The same things were measured in two ways. Each way mixes the same 8 hidden numbers, adds some noise and spreads widely along 5 directions of its own, which tell nothing about the thing.
Some things both ways: the first way, then the second way.
[-13 -28 -24   8  14   3 -59   3   4  -9  15 -27 -21  19   6   7  21  -3
  18]
[ -3  12  -2  25  -5 -21 -50 -16  -1   8  48  -1 -10 -15 -13  22   1 -27]

[ -1  -7 -30 -11   9 -18 -25 -29  27  11  11   9   3  -7   1 -23  28 -22
  -1]
[-11 -16  11  12   3  10   3  -4  -2  -7 -15 -10 -26  -8  -7  -5 -15 -10]

[-10  -8  -5   7  -8  24 -31  23  11  12   1   0   6   5   2  17   4 -26
  21]
[ 13  17  -6 -17 -51 -20 -19  13  -6 -47  15 -11   4 -15  26  18  -4 -30]

[ 10  24  23 -18  -5  38 -10  11  26  28 -26  15  21 -17   0   1 -16 -23
  22]
[  1  10 -28   8  -6   1 -19 -17  -6   3  -7 -13 -28  -8 -12  10  17  15]

[ 17 -23 -18  -5   0 -13 -23 -10  23  16 -20  -4   6  -9  36   5   7   2
   4]
[  3 -23  -4 -28 -17   0  23  31   1 -13   1   9  17  -1  14  -6   4  -2]

[ 22  12   2  -2   3   8  -8 -19  38  28   6   0 -20  18   7 -40   2  17
 -15]
[-28 -16 -38 -30   8  10  10   5   2   2 -24  -8 -40  10  -9   0 -16  33]

[ 20  -4 -10  13   1  -3  -3  -1  15  11  -1   9  -9  -4   3 -20   3  -4
  -4]
[  0 -16 -19 -23 -17 -17   5   5   7   3   4  17  -8   1  12  13  -4  -5]

[ 13 -19  -9  -7   5 -10  -5  -5   9  10 -16  -7  -1 -20  -2   4   6  -7
   7]
[ -1 -14   0  -1 -22  -6   4  14  -4  -9  11  14  -3  -5   9  -4 -14 -18]

[ -2 -25 -15 -19   5 -18  -2 -46  11 -13  14  -5  -9 -15   5  -4  12  -7
  -6]
[ -9   3  10  24   1   6  -9   4  -3  -4  -3 -10 -22  11  -1   1   3 -13]

[ -1 -17   4 -16 -17  23 -18  17  11  16 -26  -1  32 -33   9  45 -13 -36
  29]
[ -5 -25 -26 -13  -3   4  -4  -2   4  16 -11 -10 -28 -16   5  12   0   4]

[ -2 -18  -3   7  -4   7 -14   5   9  19   5 -15  -7  15  14  11   5   8
   0]
[ -5   2  -1 -12  15 -12  -2  11   2  10   9   9  20   4  -8 -10 -14   0]

[ -7  -6  -4  -9 -21  21 -46  20  30  39  -9 -18  32  -5   9  27   2 -23
  24]
[-29  -8   6  27   5   0 -12  -4 -22   2  13   6 -32 -21 -29 -12 -14   0]

[ 17   6  16  12   2   4  27  31   8  25 -27  20   7  -3   6  -2  -7 -13
   1]
[-12 -14 -19 -22  -5  10  18  -2  11 -11  -9   0  -4   6   2   3   0  11]

[  9 -20  -7   1 -10   7  12 -28  10 -13  11   2 -18  -6   6   0  -3   5
  -1]
[ -6  13  -7   9 -23 -15  -9  -2   7  14   6   7 -18 -14  19   4   2 -16]

[ 25   0   3  25   7   3   0  10   5  18 -10  18 -16  21  10 -20  -1   3
   4]
[ -6 -17  -3   0 -20  -3  -4 -14  30  13  11  -5 -33 -26  14  13 -17 -21]

[ 14  -6   9   7  11  12  10  15  -2   9 -13   4 -14  -9  -3   1  -6  -1
   0]
[ 22  19  13   7  -5 -21  -8   0  -2  -4  12  18  25  20  -4  -4   5 -12]

[  0  -7   0 -13  11   5   5  -6  11  -1 -10  -2 -10 -15  -4   1   7  -5
   3]
[ -1   4 -21  -4  -1   0  -5  -5  -1   1  -1   4   8   5  -4  -3  -1   6]

[ -2  -9 -11  -3   0  -3 -16   0  11  15  -7  -3  17 -14  11   9  12 -12
   9]
[  9  -2   6   3 -14 -12  -3   9  -9  -7  22  16  28 -14   0 -11  -4 -16]

[ 13  15   9  19  -3   8 -11  -3  16  32  13   8   1  29  12 -30   1   6
  -3]
[ -8 -20 -12  -3  20   2   1  -5   2  22  -9   2 -12   3 -12  -1  -6   9]

[  9 -14  -2   5  -2  20 -14   2   8   7   0  -2 -13  -2  11   6  -5   0
   3]
[ 30 -12  22  14   1  -8  23  10 -16   0 -21  30  16  35  -1 -21  -8 -11]

[  7 -11  25 -10 -15   5  24   3   2  22 -25   7  22 -13  13  29 -17 -15
  12]
[ -5  -8  -6 -18  14  18  16  25  -8 -11 -35 -22  11  15   4 -10  15  15]

[ 22 -15  -1  15  -7 -15   2   0  11  16   1 -13 -15  14 -10 -13   1   8
   2]
[-15  13  19  20  -6 -25  -5  18 -25 -11  21  29   9  20  -6  -5   5 -17]

[ 17  15  15   1   6  17  -6 -24  11  16   7  10   0   2  22 -28 -10  12
  -8]
[ 17 -39 -49 -33   3   7   4   2  17  30 -17  -2 -18   4   8  12  -7  18]

Other things, the second way, with their names:
Q_255: [ 15  -5   8  16   1  -9 -15  -3   5   4  29  14  27   8   0   3  -3 -30]
Q_650: [-15 -10 -16  13   1  11   1  -7   2  11  -6   0 -13  -6   4  -4  -1  -3]
Q_813: [ 14 -25 -16  -7  -5   1  13   2   7  16 -19   7   8   5  26  -2  -7 -15]
Q_712: [ 13  19  20  33  13  -1 -10  -3 -16   1   1   2  41   7  -9 -15  28 -12]
Q_853: [  4   4  17  37  15  -4   4  -4 -12  19   2  29  16  18 -15 -27  -7  -9]
Q_622: [ 15   0   7 -11  -6 -13  -2  17 -10 -15  -9  -2   6  19   7   6   6  -8]
Q_891: [  9  -1   6   4  -5  11   9  14 -24 -38 -12   0  21  19  -6 -16   1  -3]
Q_56: [-15  -8   2   0  11   6  16   7   2   5  -7   6  12  11   1  -6  18   4]
Q_557: [  9   0  -2  -2  11   1   8  -6   0   2 -20   2  13  18  -2  -7   5   4]
Q_50: [  4  12  -5  -7  -2  -7 -11  -1  -4 -18   4  -2   9   8  -8   2  -2   0]
Q_967: [-13   7  17  19   0   3 -12   0 -14 -17  -7 -18 -32  -3 -17   1  13   0]
Q_162: [ 19  17  23  30  -6 -18   5  -5  -5   8   2  33  13  21  -4 -21 -10 -17]
Q_44: [  8   6  -8  -5  10  -7 -25 -12  -6   2   0 -16  -3 -18 -17   3  -2   6]
Q_451: [ -3 -11 -14 -15  14  -1   6   9   0  10   1   7  22   8  -6  -4   9  10]
Q_981: [  3 -19 -19 -18 -22  -5  16  -2  12  -9   5  20  20   5  21   7  -2 -13]
Q_516: [ -5  11  38  32   8   1  -3   6 -11 -23   5  -2   4  26 -16  -2  20 -15]
Q_295: [  0  -4 -16 -13 -10  13   4  -9  11  -9 -14 -16 -16 -15   1  -4 -14   8]
Q_159: [-17 -10 -13  -9 -15   7   8   1   2  -9   0  -4  -9 -16   8  -1   0  -2]
Q_168: [ 10 -13  11  -9  10 -14  10   7  -7  15 -23   5  -1  -2   0 -10  -7  -2]
Q_649: [  4   1  -8   3  15  -1  -8 -11   8  19  12   5  22  -6 -14  -5  10   6]
Q_464: [  4 -18   1  -7 -12   8  13  16  -4  -7 -15  -8   4 -17  14 -10   5  -9]
Q_724: [ -6 -27 -22 -15  -9   6  18  -6  26   7   3  13   9   5  22   7  -7 -13]
Q_191: [  1   2  10  18   7   6   3   3 -16  -8 -19  -3  -5  15 -10 -11  14   2]
Q_83: [  1 -23 -31  -1 -13  19  -7 -11   2   3 -15 -25 -33 -30   5   6   0   5]
Q_534: [ 15 -14 -22 -19   9 -10  -1   9   9  35  -1  11  14  -4   4  -7 -10   6]
Q_652: [-10  -6 -19  -8   0  -5  -1  -3   4   9   7  13  -3   0  -5  -1  -7   5]
Q_605: [ -5 -30 -16  -7  -4  21  28  15   3  -5 -23   4  -7  25  12  -8  -3   5]
Q_717: [  5   3  13  30  -5  12  -3  -6 -18 -15 -15 -10 -14  -2 -12  -9  19  -3]
Q_876: [  6   8   3  -4 -21 -14  -5   2   6 -12   9   2  -2  -1   8   6   0 -12]
Q_88: [-19  -4  26  23  -9   7   2  -1  -5 -21   0  -5 -36  -2 -11  -5 -12 -15]
Q_274: [ -1  10  -9 -19  22   4  -9  -2  28   5   8 -14  23  11  -7   5   0   6]
Q_169: [ -7   3   1   0 -16 -10  -4  12 -13 -13  22   9  28 -16   5  -4  18 -13]
Q_163: [ 10 -25   1   6  18  13  18   3 -15  -2 -20  12  12  20 -16 -21  -4   9]
Q_618: [ 25  18  16   6 -18 -10  15   4 -17 -15 -22  12  21   1   4 -23  12  -2]
Q_479: [ 17 -25 -16 -19   4   3   7   5  -6  11 -23  -9  15 -17   9  -5   4   0]
Q_329: [  9 -14  23  12   6  -6  -7  -2 -11  14  -3  -7 -20 -36 -22 -14  -6  -2]
Q_428: [ -5   2  -9  24  13  12  -2 -11  -6  17   1   7  17  -5 -10 -19  12   4]
Q_645: [-31  -7 -14 -12 -22  -5  -2   6  11  -8  10  -4 -48 -14   5  15  -7  -1]
Q_595: [ 22  12 -12  -4   7 -15 -28 -11  20  34  20  -8  30 -19   4   9  16  -9]
Q_763: [  1   7  20   0  -5 -13   5  16 -17 -18   1  12  14   7  -8 -13   0  -7]
Q_839: [ 17  -7   5 -11 -13 -24  -6   8   1   3   7  11   3  -5  10   4 -17 -20]
Q_196: [-18  20  -5   4  15   0 -20   3 -15  -7  -2 -16  -3   1 -18   0  19  14]
Q_15: [  6   9  -4  -5  -8 -21   1  10 -10  -6  25  32  49  14   3  -4  16  -9]
Q_306: [-11  15  29  32  16   3   8  -2 -21 -15 -11  13   7  29 -24 -22  10   0]
Q_127: [ -7   7  10  22  12  13  -8  -7  -8  -6 -10 -14  -9  -3 -17 -16  -7  -1]
Q_778: [ 16   4  17   0 -14 -16  12  12  -2 -12   1  20  30  17  15 -10  -2 -20]
Q_596: [  1 -10  -4   9  -3  -8  -1   4  -8  10  24  27  20  -6  -7 -11  -5  -8]
Q_371: [ -6 -23  -4  33   9  11  -2  -5 -19  16 -10   8 -24  -2 -10 -14 -14  -8]
Q_859: [-11 -12  -5   5  -2  14  10   2  -3  -8  -7  -3 -10  -1  -7  -9   4   5]
Q_884: [ -8   5   8  -7  16  -9  -3  16  -5 -13  -4   1 -17  41 -19   7   1   9]

Some of these things the first way, each followed by its name:
[ 11  13   0   4   1   1 -15 -15  14  23  -1  19  17   5   7 -20   7 -11
  13] : Q_479
[ 16  -5   3   7   4  10   5  14   6  12 -15  10  -7  -8   1   0  -4  -8
   4] : Q_876
[ 31   7  -9  13   5  -6  -4 -17  16  24   4  20  -8   4  -7 -38   8  -1
  -2] : Q_168
[ 26   8  14  14   3 -10  32  15  -1  30 -16  21   5  -8 -19 -17  -4 -16
  -2] : Q_88
[ -1  -6  11  -7 -17  41  -7  19  18  20 -10  -4   3  -8   9  29 -15 -11
  10] : Q_162
[ 20  11  20  -4   0  -4  13   6  14  38 -26   9  22  -7   6  -8  -7  -7
   5] : Q_451
[ 12 -20  -8   7  13  -9  13   5   5  -6 -12  -1 -32   3  -7  -4  10   3
   1] : Q_306
[ -6 -43 -32 -19  -3 -15 -30 -16  33  -7 -15 -11  -2  -6  38  24  18 -10
   9] : Q_56
[ -3 -15  -8   2 -12  -9 -11   6  14  13 -11  -3  24  -5  16  18   8 -15
  16] : Q_169
[  0 -14  -6  -2   2 -16  10   6  13   6 -16  12   9  -6  11   6   9 -23
   4] : Q_724
[ 20   5   1   5  26 -14  -7  -6  13  13 -13   3 -25  21  -9 -37  15   9
   6] : Q_891
[ 16 -29  -7 -11  21 -22  39 -15 -13  -9  -4  -2 -19 -56 -18  -1   0  -8
 -27] : Q_884
[ -4  -9  -8   6  16  22 -22  16  -5   1  -2  -3 -13  -7  -7  10  10 -10
  15] : Q_44
[-11   1   1  -1  -5  15   2   1  12   9   9  14   9  -3  11   3   3 -19
  -3] : Q_557
[ 26  -4 -14   0  13 -16  -9  -9  22  21 -14   4 -12  -4  -5 -27  15   0
   1] : Q_763
[-18 -54 -27   7  -6  10 -15  15  -3 -30  -5 -18 -16 -10  25  53   9  -6
  15] : Q_159
[ -8 -29 -21   2   5 -10  -5 -34   5 -30  21  -9 -28  11  13  -4  18  11
  -1] : Q_650
[ 12 -11  12   2  15 -14  38  -1 -18 -10 -24  12  -8 -12 -16   4   3  -6
  14] : Q_712
[ 13  -1   5   7  20  13  21  12  -5   0 -17  15 -22 -10  -9  -5   2   0
   2] : Q_295
[ 26  17   9  21   1 -19  29 -27  -1  19   7  30  10   9   5 -42   2   4
  -8] : Q_464
[  7  22  27   1  -4   0  28 -14   8  21  -3  15  18   9   6 -20  -3   2
   3] : Q_428
[  6  13  -2 -21   7  13 -41 -19  34  20 -16  11  14  -1  11 -15   8 -17
  25] : Q_83
[  1  -3  -6 -16   4   4  -4 -16  13  -2  -9  13  14 -29   4   2   6 -24
  11] : Q_717
[-8 11 11 22 -3 22 -1 15  0 18 22  6  2 19  9 -9  0 -2 -8] : Q_50
[ 17 -26   8 -12   9 -11  23  -8   2  -5 -30  -4 -14 -18   4  14  -7   2
   6] : Q_605
